The groups are shells around one centre, one inside the other: the same stretched ball of 2 dimensions in 7 sizes.
In the rows, 128 means zero.
Some rows, each with its group after it:
[132 196 105 167 139 119  93 134 131 122 109 151 147 146 190 133 147  47
 114 118] => gul
[134  63 127 111 129 208 162 118 167  73 109 141  92 115 148 123 169 215
 139 107] => Degis
[139  34 133  92 122 210 174 121 159  69 121 127  77 101 131 124 172 239
 140 107] => vagef
[132 197 106 166 138 117  92 135 129 124 111 149 147 145 190 134 147  45
 114 119] => gul
[141  76 127 107 122 175 151 130 142  88 126 125  93 107 141 128 165 181
 131 110] => Degis
[128 106 118 136 138 195 142 117 170  83  97 157 114 133 170 124 163 172
 134 110] => Didos
[135 187 108 159 135 117  96 137 126 123 116 144 141 140 184 134 148  52
 114 118] => fila
[133 190 107 163 137 121  96 135 130 121 112 148 144 143 187 133 148  53
 115 118] => fila
[129  98 120 131 136 198 146 117 170  81  99 154 109 130 165 124 164 181
 135 109] => gul
[140  37 133  92 121 206 172 122 157  71 123 126  77 100 131 124 172 234
 139 107] => vagef
[140 149 115 137 127 126 112 139 121 115 127 129 122 124 164 133 153  87
 118 117] => Fisav
[129 175 108 162 141 144 106 127 146 110 102 157 141 145 188 130 152  82
 120 116] => Fisav
[140 159 114 141 127 120 108 140 118 119 127 129 126 126 167 134 151  76
 116 118] => kanev
[136  47 130 101 126 211 168 119 164  71 115 135  84 108 140 123 171 229
 140 107] => Fisav
[140  35 133  92 121 208 173 122 158  70 122 127  77 101 131 124 172 237
 140 106] => vagef
[141 117 121 123 124 145 129 136 127 104 129 125 108 115 153 131 158 127
 123 114] => fila
[139 174 111 149 130 113 100 140 118 123 124 134 133 131 174 135 149  59
 114 118] => kanev
[135 184 108 159 135 120  98 136 127 121 115 144 140 140 183 133 149  56
 115 118] => Degis
[137  36 132  96 124 216 174 119 166  67 116 133  79 105 135 123 172 241
 141 106] => Didos
[143  96 125 113 121 156 140 135 130  98 131 121  99 109 145 130 161 151
 127 113] => kanev
[128 186 106 167 142 138 101 128 145 114 101 159 145 149 192 131 150  69
 119 116] => Didos

New rows, each followed by its group:
[141 123 120 126 124 141 126 136 126 107 129 126 111 117 155 132 157 119
 122 115] => fila
[134  45 130 103 128 219 171 116 172  66 109 141  85 111 142 122 172 238
 142 106] => Didos
[141 121 120 125 124 143 127 136 127 105 128 126 110 117 155 131 157 122
 123 114] => Degis
[143 112 122 120 122 145 131 137 126 104 131 122 106 113 150 131 158 130
 123 114] => kanev
[136 180 109 155 133 117  99 138 123 122 119 139 137 136 179 134 149  57
 115 118] => fila
[143  64 130 100 119 178 156 130 140  86 130 120  86 102 135 128 166 192
 132 110] => vagef
[139  37 133  94 123 210 172 121 160  70 120 128  78 102 133 123 172 236
 140 106] => Didos
[142 125 120 127 125 140 125 137 126 107 129 126 112 117 156 132 157 116
 122 115] => fila
[139 181 110 152 130 108  97 141 115 126 125 134 136 133 176 135 148  50
 113 119] => vagef
[136  41 131  99 126 215 172 118 167  68 114 135  81 107 138 122 172 238
 141 106] => kanev
[136  50 130 102 126 207 167 120 163  72 115 135  85 109 140 123 170 224
 139 107] => fila
[143 127 120 125 123 134 123 139 121 110 132 122 111 115 154 133 156 110
 120 115] => vagef
[128 127 115 144 139 180 132 120 163  91  99 157 122 137 175 126 160 146
 130 111] => Fisav
[129  77 124 122 135 211 157 115 175  73 100 152 101 124 158 122 168 208
 138 107] => vagef
[133  57 128 109 129 212 165 117 169  71 108 142  90 115 147 123 170 223
 139 107] => Fisav
[142  59 130  99 120 185 159 128 145  82 127 122  85 103 135 127 168 201
 134 109] => kanev
[133 197 106 166 138 116  92 136 128 124 111 149 146 145 189 134 147  44
 114 119] => gul
[129  99 120 131 136 196 146 117 169  81 100 154 110 130 165 124 164 179
 134 109] => Fisav
[140  66 129 104 123 185 156 127 147  83 124 126  89 106 140 126 167 195
 133 109] => Degis
[128 131 115 145 139 176 130 121 161  93  99 157 123 137 176 126 159 140
 129 112] => fila
[130 179 108 162 139 136 103 130 141 114 105 154 141 145 187 131 151  73
 119 116] => Degis
[131 187 107 164 139 128  98 132 136 118 107 152 144 145 189 132 149  60
 116 117] => fila
[129 169 109 159 140 148 109 127 148 108 102 157 138 145 187 129 152  90
 121 115] => fila
[142  99 124 115 122 157 138 134 132  97 129 124 101 111 147 130 161 149
 126 112] => fila
[141 144 116 135 127 130 116 138 123 113 127 129 120 123 163 133 154  95
 119 116] => fila
[129 196 104 170 142 130  95 130 141 118 102 158 149 151 195 132 148  56
 117 118] => vagef
[128 148 112 152 140 164 121 123 156  99 100 158 130 141 181 128 156 118
 126 113] => fila
[128  98 120 132 137 199 147 116 172  80  98 156 110 131 166 123 164 182
 136 109] => Didos
[132 189 107 164 138 124  97 133 133 120 109 151 144 144 188 133 148  56
 116 118] => fila
[131 187 107 164 139 128  99 132 136 118 107 152 143 145 189 132 149  61
 116 117] => fila
[138  52 130 100 123 200 165 123 156  75 120 129  84 106 138 125 169 217
 137 108] => fila
[130  88 122 125 135 200 151 117 169  78 102 151 105 125 160 123 165 191
 136 109] => fila
[129  81 123 124 136 209 155 114 175  74  99 153 103 126 160 123 167 202
 138 108] => vagef
[136 189 108 158 133 112  95 139 121 125 119 140 141 138 182 134 147  47
 113 119] => gul
[130  92 121 127 135 198 148 117 169  80 102 151 106 127 162 124 165 186
 135 109] => fila
[142  95 125 113 122 158 140 134 133  97 130 123  99 110 145 130 161 153
 127 112] => Fisav
[136  52 130 104 126 209 167 119 165  71 114 136  86 110 142 123 170 225
 139 107] => fila
[138 170 111 149 131 119 103 139 121 120 122 135 132 132 174 134 150  66
 115 118] => fila
[128 123 116 143 140 184 134 118 166  89  97 158 121 137 175 125 160 152
 131 111] => kanev
[130 188 106 165 140 130  98 131 138 117 106 154 145 146 190 132 149  61
 117 117] => Fisav
[137  43 131 100 125 212 171 119 165  69 115 134  82 107 138 123 171 233
 140 107] => gul
[132 200 105 168 139 116  91 135 129 124 110 150 148 146 191 133 146  41
 113 119] => kanev
[137 177 110 153 132 117 100 139 122 122 120 138 136 135 178 134 149  59
 115 118] => fila
[141  56 131  99 121 190 161 126 148  80 126 124  84 103 136 126 168 207
 135 109] => gul
[129 105 119 133 136 192 143 118 167  83 100 153 112 130 167 125 163 172
 134 110] => fila
[136  50 130 102 126 207 167 120 162  73 116 134  85 108 140 124 170 224
 139 107] => fila
[139 172 111 149 130 116 102 140 119 122 124 134 133 131 174 134 150  62
 115 118] => gul
[140 145 116 136 127 131 115 138 124 113 126 130 121 123 164 133 154  94
 119 116] => Degis
[142 145 117 134 125 124 114 140 118 116 131 125 119 121 161 134 153  90
 118 117] => vagef
[138  36 133  95 123 213 174 120 163  68 118 131  78 104 134 123 172 240
 141 106] => Didos
[128 168 109 160 141 151 110 125 151 107 100 159 138 146 188 129 153  92
 122 115] => gul
[127 154 111 156 142 165 118 122 159 100  97 161 133 144 185 127 155 114
 126 113] => Didos
